The rows of a group lie close to one hidden flat surface of 11 dimensions, which passes through zero. Surfaces can cross.
Known rows, each followed by its group:
[20 29 45 -6 37 2 16 7 21 24 4 -24 -69 61 7 12 18 -9] : j_68
[35 -31 66 -4 -35 -8 -27 -2 -4 28 -4 -7 -48 16 2 0 41 -7] : j_676
[18 6 10 -13 35 27 -25 -6 -31 -19 -6 27 0 4 -17 -16 -37 15] : j_474
[20 8 -8 2 29 13 4 -19 0 34 -1 -29 48 -2 -20 -4 -12 -8] : j_783
[-15 9 -5 -4 6 -28 -8 19 10 -13 52 18 9 27 26 31 -10 -8] : j_676
[52 5 -12 9 11 -19 10 -26 -41 -53 13 26 59 -14 20 -2 -40 -47] : j_68
[-7 9 0 23 25 22 9 -51 27 23 -13 -5 18 -15 18 -19 -10 -25] : j_783
[-13 12 -1 -15 39 3 -6 12 -2 -17 27 -2 -1 5 -14 -9 -33 -6] : j_676
[-6 21 -23 27 -24 1 7 -25 -6 29 -45 -4 -12 -20 -8 2 -19 33] : j_68
[-21 20 10 9 -15 -4 -7 16 -5 14 -3 8 -12 24 18 -2 1 19] : j_474
[47 -32 8 21 9 6 11 3 -7 6 24 4 -19 25 28 -7 16 -16] : j_710
[17 -9 -23 -9 2 14 -14 16 -21 -9 15 36 -2 6 -7 -2 -6 25] : j_474
[16 18 40 -1 8 -32 23 -2 -30 -24 -2 -30 14 37 18 11 -6 -62] : j_710
[-45 0 3 -32 52 19 -3 -9 -4 -9 10 4 -43 14 -28 7 -8 -15] : j_676
[6 26 29 -26 42 39 8 -5 -21 15 -28 -34 12 13 -38 -51 -12 -11] : j_474
[1 14 36 12 33 25 -41 -23 16 31 -25 -9 1 -33 -13 -29 -34 5] : j_474
[-19 -18 -42 28 1 6 27 -21 15 -20 23 -9 -5 32 12 16 -19 -1] : j_676
[31 -24 -20 45 41 -15 54 8 10 19 -6 -26 -16 -28 38 9 33 -23] : j_68
[7 35 47 -46 6 -34 9 51 -15 -18 30 3 -26 53 8 12 19 -16] : j_68
[-50 7 -22 18 -48 -14 22 26 -9 17 -45 -20 7 -33 6 -23 26 31] : j_68
[16 -1 -14 -5 27 29 33 -9 -44 22 -27 13 -6 39 -4 -4 32 -7] : j_676
[6 19 6 -32 26 29 5 -29 -25 -16 -24 32 -16 -23 -14 -36 -3 -23] : j_783
[32 -30 -18 30 -28 -6 38 -5 -3 -8 -14 16 -62 -7 28 5 42 15] : j_710
[19 -34 14 14 -12 -26 -19 -18 3 -29 9 29 -35 -11 15 39 -6 -9] : j_474
[-10 -25 23 -16 -16 -15 -34 -4 32 6 16 19 -24 -18 2 38 30 -16] : j_676
[38 12 13 29 0 -27 20 38 -22 22 -17 2 1 -24 42 -19 24 -2] : j_676
[-29 33 57 -51 -1 -17 -34 21 10 26 1 -19 -17 -3 -30 -6 9 -13] : j_474
[-6 24 16 -7 -43 -70 36 19 -1 -5 11 9 -32 15 28 39 35 15] : j_710
[1 -32 -33 4 56 4 13 7 2 15 27 -21 25 -35 -13 1 1 -12] : j_676
[-4 33 22 -1 29 -39 -14 -26 3 4 -6 -7 14 -38 4 25 -35 -38] : j_68
[18 -16 13 -13 30 17 10 -7 -28 4 -16 -15 -13 -1 -31 -17 10 -4] : j_710
[-22 26 4 -16 51 5 19 15 -21 -4 -37 18 -51 -26 5 -10 14 -19] : j_676
[-46 34 7 -27 34 40 -20 2 66 -30 51 2 78 50 12 -7 -34 -11] : j_68
[49 2 -20 18 35 -9 16 31 -31 -4 10 -19 44 -14 22 -21 -16 -52] : j_710
[-13 6 2 23 -14 -7 -5 5 26 17 -7 8 -28 -11 25 -4 4 11] : j_710
[9 -12 14 11 -52 -27 -23 -19 -15 9 10 2 4 13 2 15 -8 2] : j_68
[-8 -10 -49 28 -33 -18 8 17 23 -21 14 -9 46 4 16 38 -13 27] : j_783
[13 -6 -13 -15 3 36 -1 -19 -35 -64 -45 12 -14 0 -25 -11 -19 -45] : j_710
[-23 -8 12 24 -61 12 -3 -35 12 28 -22 9 -44 17 15 -13 20 21] : j_783
[-6 12 9 -38 37 -20 -1 31 -11 6 7 -17 12 -40 -33 3 5 -12] : j_68
[15 -36 -25 0 23 31 32 -21 -36 -31 -39 3 -37 -8 -27 -11 17 1] : j_474
[45 -21 -23 19 -15 -1 17 18 -40 -17 -12 -8 4 -3 0 -14 1 -27] : j_710
[41 -32 -16 -15 -16 7 15 -3 -36 -2 -15 2 -4 -8 -29 5 38 0] : j_676
[22 -10 -26 23 1 23 -33 1 19 -11 24 5 40 -6 19 -15 -38 -31] : j_710
[-54 32 11 -11 -32 9 3 -34 4 -35 -52 -18 11 -20 -23 -33 -30 10] : j_783
[20 25 -4 -9 16 -30 1 -33 3 -23 10 -11 48 -16 -11 31 -43 -36] : j_68
[-10 32 -45 9 47 12 26 3 -3 -16 -11 2 51 -29 7 -15 -32 -3] : j_676
[28 -5 -15 -2 51 1 20 31 -22 9 -29 -43 10 -31 -36 6 2 -2] : j_783
[-10 18 23 25 -11 -27 -12 41 -23 51 16 -1 -3 31 32 -3 1 36] : j_474
[46 -14 -24 -13 43 27 5 45 -42 3 -5 21 -30 1 -17 -12 15 18] : j_783
[-18 -38 31 -40 -27 16 -47 11 -35 -7 -6 15 -19 -19 -39 -34 16 6] : j_68
[-14 -50 14 -3 44 14 -26 36 7 -15 15 -20 -12 -33 -21 -19 -4 11] : j_783
[-9 9 -25 14 22 -9 5 50 3 -5 -1 -2 10 -8 13 14 -5 22] : j_783
[-11 -17 -16 17 -10 19 41 -25 38 25 18 -61 53 47 0 -7 22 -18] : j_474
[15 4 21 11 18 0 46 5 -43 -11 -8 -9 -25 62 19 -11 19 -12] : j_474
[-4 -3 17 -24 32 -6 -31 22 -14 -10 14 -10 17 -17 -12 4 -14 -50] : j_710
[4 9 7 -9 -5 -14 -7 6 -16 8 45 16 39 13 17 -23 -7 -4] : j_783
[-16 -1 2 1 15 -1 -21 11 27 25 -26 4 -37 -79 -3 -7 15 -5] : j_474
[-20 -12 10 -6 10 21 -2 16 -29 -16 -21 8 11 -25 1 -52 7 -9] : j_68
[2 0 -7 9 -55 1 -21 -15 14 58 19 9 -2 43 1 21 13 30] : j_783
[18 -16 16 -13 3 -38 7 0 50 29 38 4 -38 -51 -5 22 39 30] : j_710
[38 -3 -24 -4 -27 3 -13 20 -14 -30 6 16 -1 -12 0 -8 -17 -20] : j_710
[11 18 36 -21 -23 3 -42 -18 -13 -20 -38 20 -44 -23 -28 -8 -23 9] : j_474
[-15 -16 -55 1 -7 40 -18 -9 8 46 -32 27 -31 -44 -31 0 22 49] : j_783
[9 -9 -39 -1 -17 -27 13 34 -22 -5 48 5 27 21 1 16 -3 19] : j_676

New rows, each followed by its group:
[-1 -44 17 -2 10 47 -55 -51 46 -6 20 -20 22 3 -32 -2 -32 -29] : j_710
[11 13 52 10 -20 3 -13 -15 4 24 -8 -20 2 42 8 -14 -2 0] : j_676
[31 21 -1 -3 -13 -23 -1 19 26 39 44 2 23 -9 4 -12 3 50] : j_710
[21 -39 -11 -2 12 7 3 -4 3 -48 -2 18 -57 -43 -10 0 4 -17] : j_676
[0 -32 -2 20 64 41 0 3 -24 5 -26 6 11 -59 10 -63 6 -23] : j_68
[-39 -18 29 -16 7 -18 24 0 -17 -11 -32 -12 -85 1 -11 22 42 -16] : j_474
[-13 -2 -24 5 -17 19 -32 -1 46 35 -21 -1 6 -86 -16 -22 2 14] : j_474
[0 6 -8 18 -5 34 -26 -44 55 -30 -4 3 23 -16 10 -10 -46 -29] : j_710
[-7 48 -32 -12 23 22 13 30 24 -21 5 56 -6 -9 49 -23 5 -22] : j_474
[26 29 -41 2 -23 9 4 25 0 -30 -6 54 -27 -21 22 -19 -10 26] : j_710
[43 0 -38 -23 24 -15 16 23 -25 -21 25 47 -2 -15 10 27 18 -22] : j_783
[29 34 22 22 -22 10 -7 14 17 41 -1 10 -42 9 30 -48 -5 37] : j_710
[-14 -3 -23 26 24 42 -24 1 13 50 -13 28 -36 -17 8 -15 -6 45] : j_68
[-41 -16 -30 6 7 -30 -7 39 5 3 29 39 -20 -20 32 40 19 21] : j_474
[-35 49 6 -29 27 19 3 17 20 -20 7 31 -7 25 23 -14 -2 -20] : j_474
[48 -4 14 -40 63 39 -21 -14 -17 -19 14 15 -8 18 -38 -15 -25 -18] : j_68
[31 31 2 -6 19 29 -22 4 21 11 19 17 14 -6 0 -38 -29 19] : j_710
[3 -39 -50 15 -45 -34 22 28 -12 -5 -7 -22 -17 -55 -23 8 13 28] : j_676
[40 -1 22 -10 -30 -6 -50 11 18 25 29 -28 15 -16 -30 -23 -24 -17] : j_710
[-4 7 -34 1 -3 55 -5 -30 75 -2 22 5 45 10 16 -24 -6 -24] : j_474
[43 -2 -1 -10 6 17 22 -2 -20 -14 -15 24 -51 -1 -10 -21 21 19] : j_710
[13 10 -16 18 -1 6 2 -11 -14 -16 -2 14 25 15 11 -2 -31 16] : j_474
[-46 -27 -5 43 -40 -21 8 -3 -17 18 -51 -50 -2 -5 14 16 11 -37] : j_710
[0 -8 -6 -13 -6 1 -25 34 -22 38 14 -14 20 -2 -26 -13 0 27] : j_710
[-22 23 -11 -13 0 19 -25 5 3 73 -3 29 67 16 8 22 34 21] : j_676
[16 4 -1 -2 -14 -3 -10 -54 4 -46 -13 24 -14 -5 -7 30 -30 -23] : j_68
[26 -35 40 -22 30 21 -25 3 -44 -33 13 21 9 -4 -3 -46 0 -41] : j_68
[19 -31 -12 -22 -22 16 -49 -6 19 -24 27 53 -28 -18 -13 15 -1 8] : j_474
[-1 1 7 23 5 21 9 -28 7 -16 -26 7 -9 7 24 -18 -8 -14] : j_68
[10 0 15 -17 -27 -7 4 -22 -12 -35 10 -28 46 21 -31 -9 -26 -12] : j_783
[45 40 4 -28 59 11 -14 36 2 7 24 23 11 -42 -7 -44 -23 6] : j_710
[37 -2 -10 -10 -26 21 2 -21 -12 -2 -22 27 -50 40 -12 24 19 6] : j_783
[25 -6 23 -17 1 -2 22 -17 -9 -16 -5 -28 -7 15 -17 -3 13 -36] : j_474
[-24 31 24 -49 -5 -27 -18 14 -7 -45 9 25 -8 -9 -11 6 -10 -15] : j_783
[-10 -14 -19 18 -1 -2 38 -38 14 -60 -1 12 -4 30 27 35 -6 -25] : j_474
[-34 -25 -3 -9 1 18 -9 -51 17 -21 -12 -18 23 4 -33 28 -7 -14] : j_710
[-3 21 -47 21 35 35 21 11 7 -13 3 23 47 5 27 -22 -24 14] : j_68
[-12 -20 -7 -2 -13 9 5 4 33 -43 27 22 3 19 27 10 18 -18] : j_68
[11 12 -26 -3 -36 -28 12 45 13 19 46 10 25 13 34 6 29 -5] : j_474
[-1 24 -7 18 -27 -6 -1 -24 40 -39 -30 -7 44 -54 9 -4 -37 -6] : j_676
[-20 -12 2 4 36 18 -1 0 5 43 -12 -13 -4 -25 -17 -14 14 21] : j_710
[-30 14 20 -11 6 -34 -7 3 2 5 -20 -41 18 -37 -18 14 -9 -39] : j_710
[16 -9 -13 27 -32 -8 16 -16 41 -10 9 28 -42 -2 42 17 17 16] : j_710
[-2 -29 -25 12 3 19 -10 -27 22 43 -10 2 -16 -35 -10 14 22 5] : j_783
[32 10 -4 16 -7 -31 51 -11 20 21 13 -66 36 37 -3 31 5 -10] : j_68
[7 -21 11 -12 20 3 33 -26 -14 28 13 -30 34 36 -35 7 23 41] : j_710
[30 27 -21 0 -10 -12 22 -2 1 -82 6 37 13 6 33 6 -32 -24] : j_676
[-21 41 -27 0 -5 13 28 1 1 -18 -11 9 29 29 18 -13 -13 7] : j_474
[5 -7 24 26 28 0 -19 6 36 28 38 -25 27 39 30 18 -16 -9] : j_783
[-32 12 -25 27 20 2 15 6 15 0 22 3 4 19 27 -2 -27 7] : j_676
[8 16 -10 -14 -15 2 -8 -18 44 3 -19 -12 -5 -74 -35 -16 -11 15] : j_710
[19 -31 2 -29 9 40 -40 -25 16 -14 4 38 0 -11 -21 11 12 -8] : j_676
[49 -22 -11 -5 16 -44 48 23 -99 -53 1 9 -8 26 -11 27 2 5] : j_474
[31 -32 -20 -17 33 7 -9 -15 20 -52 25 12 23 -46 -13 14 -15 -36] : j_676
[-2 -67 -6 32 -32 -52 22 33 -4 -20 33 -37 9 -35 20 7 25 -1] : j_783
[3 -40 38 5 -31 0 4 -46 -10 -41 -27 -18 -8 -13 -2 -16 13 -51] : j_68
[-17 -11 -28 -13 23 2 -15 32 19 -44 27 22 22 -24 -3 18 -20 9] : j_783
[-6 -10 0 -26 -36 -23 -13 -13 13 -5 -3 -26 8 -38 -51 16 3 0] : j_710
[1 -30 4 60 -20 22 -24 20 -25 30 -25 -24 -21 23 41 -29 -4 -39] : j_710
[-8 45 16 -23 -7 -14 -7 9 -1 -33 -11 14 -10 2 7 3 -23 -22] : j_710
[20 16 -32 -42 17 4 20 42 -15 -13 18 3 9 13 -34 10 11 24] : j_68
[-5 17 5 -20 14 5 -34 -2 -20 3 7 10 37 -13 -26 -14 -34 6] : j_68
[21 -9 16 -8 45 1 -4 40 -6 14 -13 20 -83 -7 9 28 37 -12] : j_783
[-10 -26 -18 27 -51 -21 -7 19 -25 -18 5 -5 9 27 28 31 2 -40] : j_710
[29 28 -19 -7 -4 13 10 11 -24 -38 0 28 36 23 8 -17 -27 7] : j_676
[-6 -16 -51 9 -5 17 -8 11 -23 -29 -19 11 23 -25 -3 -2 -20 -25] : j_710
